All rows are made from the same 13 directions, up to rounding. Whole rows:
In the rows, 128 means zero.
[[159 146  78 168 136 130  83  83 132 103 130 153 144 166 120 171 165 135
  102 117 145 135 108  96]
 [129 174 127 169 138  91 121 149 142 155 120 124  93 159 129 137 152 132
  116 135 177 135 123 125]
 [115 123 113  90 166  94 153 135  91 166 123 109 136 120 117 104 107 123
  102 130 124 122 140 117]
 [112  92  87  57 177 108 186 132 116 149 145  99 160 155 123  75 137  97
  113 176 115 139 109 112]
 [113 124 166  61 128 205 114 167 136 126 112 144 113 146 131 135 123  61
  175 137  71 145 142 158]
 [145 143 108 117 144 106 116  81 144 114 133 164 174 221 114 141 131 140
  108 119 104 148 132 136]
 [139 129 136 103 128 133 111  92 109 136 129 113 152 112 150 129 128 101
  114 123  94 153 149  92]
 [119 118 122 107 111 132 146 122  61 117 146  87 124 115 129 113 125 112
   95 149  96 120 100 103]
 [126 166 121  82 129 141 187 175 180 136 112 108  90 144 152 177 123 126
  121 154 181  95  73 155]
 [113 111 121 138 124 105 113 125 123 163 138 116 126 122 120 107 133 132
  106 132 135 147 151 110]
 [157 128 113 143 176 172 124 144 167 112  95 157 144  60 145 133 127 137
  223 106 149 109 144 128]
 [141 116 117 148 155 166 105 118  92 113  96 155 129  93  84 147 133 122
  145 111 115 133 134 113]
 [143 120 132 138  92 143 128  96 113  73 146 121 141 110 146 148 126 134
  113 119 113 107  97 125]
 [146 137 106 101 201 134 179 130 126 114  79 122 161 121 127 157 118 131
  145 125 138 133 110 130]
 [149 135 120 178 181 166 146 159  88 102  80  66 138  18 182 126 143 125
  213 128 139 145 124  84]
 [100  72 123 123 112 127  98 117  86 163 139 101 145  80 119  97 109 135
  104 118  93 155 177  98]]

Rows cut short, each followed by the rest of it:
[115  92 134 170 105 145 119 156 161 133 138 110 105  65 145 107 152 130
 159 142 165] => [135 133 120]
[ 93  91 142 179  52 122 104 125 136  85 140  98 165 167 158 165  86 215
 101  87  99] => [153 145 180]
[110  74 152 133  86 170  55 103 158  95 141 165 161 170 125 152 130 111
 120  96  76] => [172 167 160]
[129 107 117 106 141  83 116  72  81 163 153  91 166 110 143  87 137  98
  73 136  98] => [165 159  61]
[132 157 200 122 108  48 156 112 154 150 174 166  94 158 113  55 142  90
 112 151 149] => [105 131 152]
[156 197 108 151 159 122  99 128 147 140  90 166 135 167 128 173 106 177
 162  85 139] => [118 154 139]
[125 102 251 179   4 108  79  73 173 113 169 148 119  60 158 115 108 138
 110  87 113] => [140 188 150]
[142 185 170 152 141  74 121 108  83 153 100 163  98 127  81 144 103 138
  89  92 138] => [112 149 134]
[131 143 131 123  94 147 133 137 169 139 133 151  95 141 109 142 131 143
 134 144 148] => [110 112 141]
[150 164  94 137 164 130  95  81 100 133  93 119 143 193 113 199 173  94
  61 133 125] => [194 112  74]
[120 162 114 160 141  73 165 153  43 132 126  68 131 113 148  94  88 190
 133 119 119] => [101 124 122]
[162 125 167 135 106  72 192  51 154  62 139 111 199  85 185 142  88 182
 105  95 134] => [106 112 143]
[153 150 123  92 191 120 219 114  96 116 106 114 161 162 106  77 140 118
 174 186  94] => [153  95 110]
[167 118 136 113 101 171 162  91 228  95 135 157 116  87 135 165 174 100
 134 164 186] => [114  72 115]
[142 112 112 102 170 150 148 116 105 135  88 144 132  52  90 157 107 128
 120 110 140] => [106 126 110]
[127 170 142 110 107 141 162 129 117 102 113 133 127 243 100 158 117 152
 121 151  85] => [148  93 167]
[ 86 160 135  72 168  26 140 176 113 211 142 110 108 185 142  99  89 108
  60 111 152] => [104 162 160]
[134 162 103 140 117 113 151 127 147 141 101 123 119 148 114 189 102 200
  95 117 166] => [115 109 138]
[121 123 120 102 116 110 133 102 138 137 137 120 153 177 129 141 120 139
  85 131 113] => [150 130 129]
[118 136  84 152 135 124 120 156 107 131 129 101 131 145 143 127 123 166
 140 126 132] => [121 124 124]
[121 130  78  94 135 190  85 140 102 202 106 134 117 137  80 120 124 137
 159 149  80] => [164 171  79]
[124  97  89 124 171 137 107 132 137  98 128 143 173 160 139 135 132 121
 142 106 118] => [131 133 146]
[131 136  91 213 118 127  78 143 155 136 148 127 112 158 138 101 187 144
 167 151 159] => [157 133 101]
[116  58  95 151 129 174 116 127 102 109 122 120 148  76  99 120 133 146
 145 130 111] => [144 131 110]
[ 81  51  75 137  87 137 101 161 130 131 182 130 105 136  96 103 138 142
  89 142 148] => [ 95 108 145]
[134 149 129 185  84  93 107  86 121 142 120 122 124 137 108 169 118 194
  70 108 145] => [148 139 110]
[140 194 174 125 138 151 130 158 129 132  83 152  93 147 120 162 111 121
 169 114 120] => [125 136 159]
[154  84 125  89 179 108 120  98 168 110 163 207 133  53 116  96 149  48
 120 105 179] => [ 50 121 129]
[135 172 154 129  61 165 130 146 127 138 131 107 103 100 159 122  90 179
 189 131  94] => [108 142 128]
[138 163 124 138 135 111 126 129  82 107 131 136 149 154 136 108  88 172
 164  99  86] => [ 96 141 148]
[142 146 121  93 124 157 133 115 117 119 129 125 144 151 139 129 122 123
 150 140  85] => [133 123 117]
[152 149 148 117 160 101 204  96  88 122 103 108 149 109 110 104 119 139
 135 153 113] => [141 111 106]
[133 192 166 180 133 117 133 164 113 100  95  70 102 128 198 179 143 113
 129 117 157] => [147 103 134]
[134 161 115 149 119 134 120 131  89 111 146 117 115 196 123 104 163 114
 142 164  98] => [144  99 111]
[110  77 152 101  16 105 110  74 141 146 223  91 141 101 172  63 125 126
  78 153  90] => [130 148  93]
[141  98 142 126 134 157 176 129 151 105 127 117 147  65 143  84 136 130
 201 157 124] => [132 120 121]
[100 100 144  77 116 122 154 150 185 190 117 115 124  91 134 132  89 148
 115 125 151] => [133 165 146]
[112 116 120 181  67 111 111 124  80  90 175 106 107 150 124 115 142 148
  85 137 122] => [108  90 129]
[110  93 141 156 199  78 146 161 182  97 116 141 176 161 158 109 131 123
 159  99 163] => [145 148 196]
[126 147 169 114 136  86 159 110 135 152  96 114 125 124 124 171 110 125
  63 115 153] => [151 134 134]
[144 166 154 159 117 142 136 143  93 106 117 138 104 104 119 114 113 151
 182 122 112] => [ 99 123 138]
[129 122  46  48 196 123 154 133 129 187 125 160 125 154  66 118 129 113
 100 155 152] => [ 96 112 105]
[153 118 109 132 127 167 167 105 193 109 112 158 136 147  90 145 161 148
 158 172 151] => [149  90 124]
[117 116 124  74 149 150 145 137 122 197  74 120 133  60 100 154  67 164
 128 106 119] => [136 178 117]
[147 148 202 146  85 107 144  98 159 154 114 186  70  57  67 143 112 141
 102 115 176] => [ 95 137 139]
[134 155 141 158 193 103  80 143 113 158 106 168 121 145 109  99 147  89
 163 104 129] => [149 180 126]
[150  63 116  97 107 182 169  82 163  31 138 172 185 100 112 154 101 161
 147 113 106] => [ 81  83 168]
[112  49  79 143 133 176  99 140 188 166 113 158 140  71  83 122 128 173
 168 124 154] => [145 171 120]
[140 164  64  99 196 143 135 155  61 122 131 133 157 199 121  67 123 131
 209 147  62] => [111 124 119]
[123 174 136 223 106 101  81 160 146 163 109  91 115 112 183 137 118 199
 170  95 157] => [157 183 121]
[145 138 165 137 148 114 132 116 111 114 130 139 125  93 136  97 142  85
 149 126 124] => [123 133 119]
[113  73  71 103 101 187  70 122 195 127 142 114 155 133 170 189 148 118
  99 121 138] => [154 131 112]
[116 113 112 147  92 155  88 139 158 174 136 152  90 123  88 121 145 143
 135 144 145] => [138 149 113]
[ 99  82 141  64  95 109 188 121 166 138 141  92 140 122 140 150 101 136
  53 143 145] => [128 106 151]
[139 138 133 148 151 135 164 136 183 128 111 106 144 162 152 109 174 121
 184 179 142] => [193 119 117]
[141 106 135 144 155  74 102  82  93  58 168 133 152 119 164 138 165  44
  45  95 150] => [ 99  92 121]
[100 152 118 196 160 114 149 205 140 142  76 127  86 190  83 157 136 177
 144 135 184] => [151 113 180]
[143 154 135 104 149 128 144 120 107 115 135 129 129 163 131 108 150  82
 136 154 105] => [133 106 117]
[127 109  91 124 161 183 131 129 130 137  64  70 171 104 154 191 130 147
 139 130 116] => [207 140  89]
[153 144 153 180  88  81  99  78 140 126 165 162 124 105 127  96 133 151
 123 109 143] => [104 149 114]
[129 127 118  83  89 176 102 112 116 104 156 115 161 171 166 125 116 121
 149 133  47] => [137 133 123]
[116 158 151  85 138  95 121 121 109 167 112 124 144 179 131 143  86 130
  92 101  91] => [150 170 143]
[145 152 200 137  74 105 144  75 109 143 158 139 114 143  99  54 147 112
 139 174  79] => [163 143 101]
[142 112 149 135 127 137 115  99 128  92 134 146 146 109 134 128 138 103
 132 115 114] => [130 128 127]
[110 116 129 126 137 109 140 149 140 136 120 103 136 116 152 140 111 140
 114 114 148] => [130 136 145]
[157 152  78 132 125 114  85  84 116 156 143 114 157  89 168 131 114 163
 124 102 123] => [113 160  64]
[ 91  85 151 119 133 125 149 171 121 107 122  90 148 100 166 126  90 136
 134 102 119] => [124 140 176]
[104 114 138 125 107 131 104 151 146 149 139 111 126 133 154 119 121 127
 133 123 120] => [145 157 138]
[125 150 148 115 143 143 178 156 151 151  77 141  92 138  77 163 121 140
 132 148 157] => [139 110 153]
[ 96  81  94 110 116 128 150 130 153 190 132  72 127 139 115 115 162 127
  83 192 146] => [201 126  82]
[119 132 157 150 114  83 153 123 120  98 131 102 143 142 155 141 109 151
  94 109 135] => [127 117 158]
[126 153 207 115 123 140 189 139 123 121  79 138 106 138  86 144 104 130
 145 141 108] => [152 121 171]
[112  94 147 148 113 110 157 135 153 100 121 162 134 126  89 141  88 188
 120  98 150] => [ 97 125 196]
[129 138 116 143 103 135 143 137 134 121 125 109 116 110 138 153 116 168
 125 128 149] => [109 107 129]
[156 202 154 118 112 108 134 127 116 127 151 149  96 143 144 103 121 118
 154 131 121] => [ 75 116 130]
[113  88 117 115  87 132 132 114 148 135 150 129 127 124 107 132 122 148
  89 138 135] => [124 120 130]
[ 86  85 175 165 110  84  95 162 208 127 137 163 111 142 133 154 122 124
  85  79 193] => [123 156 211]
[126 178 137 104 145 114  95 142 161 165 116 163 121 216 128 147 121 115
 130 112 121] => [142 161 155]
[121 167 123  91 177  99 109 178 201 198 130 157 116 180 157  98 132  99
 173 127 158] => [125 175 151]
[116  92 152 164 139  92 136 126 148  91 135 122 162 131 154 114 133 130
 127 110 141] => [146 136 161]
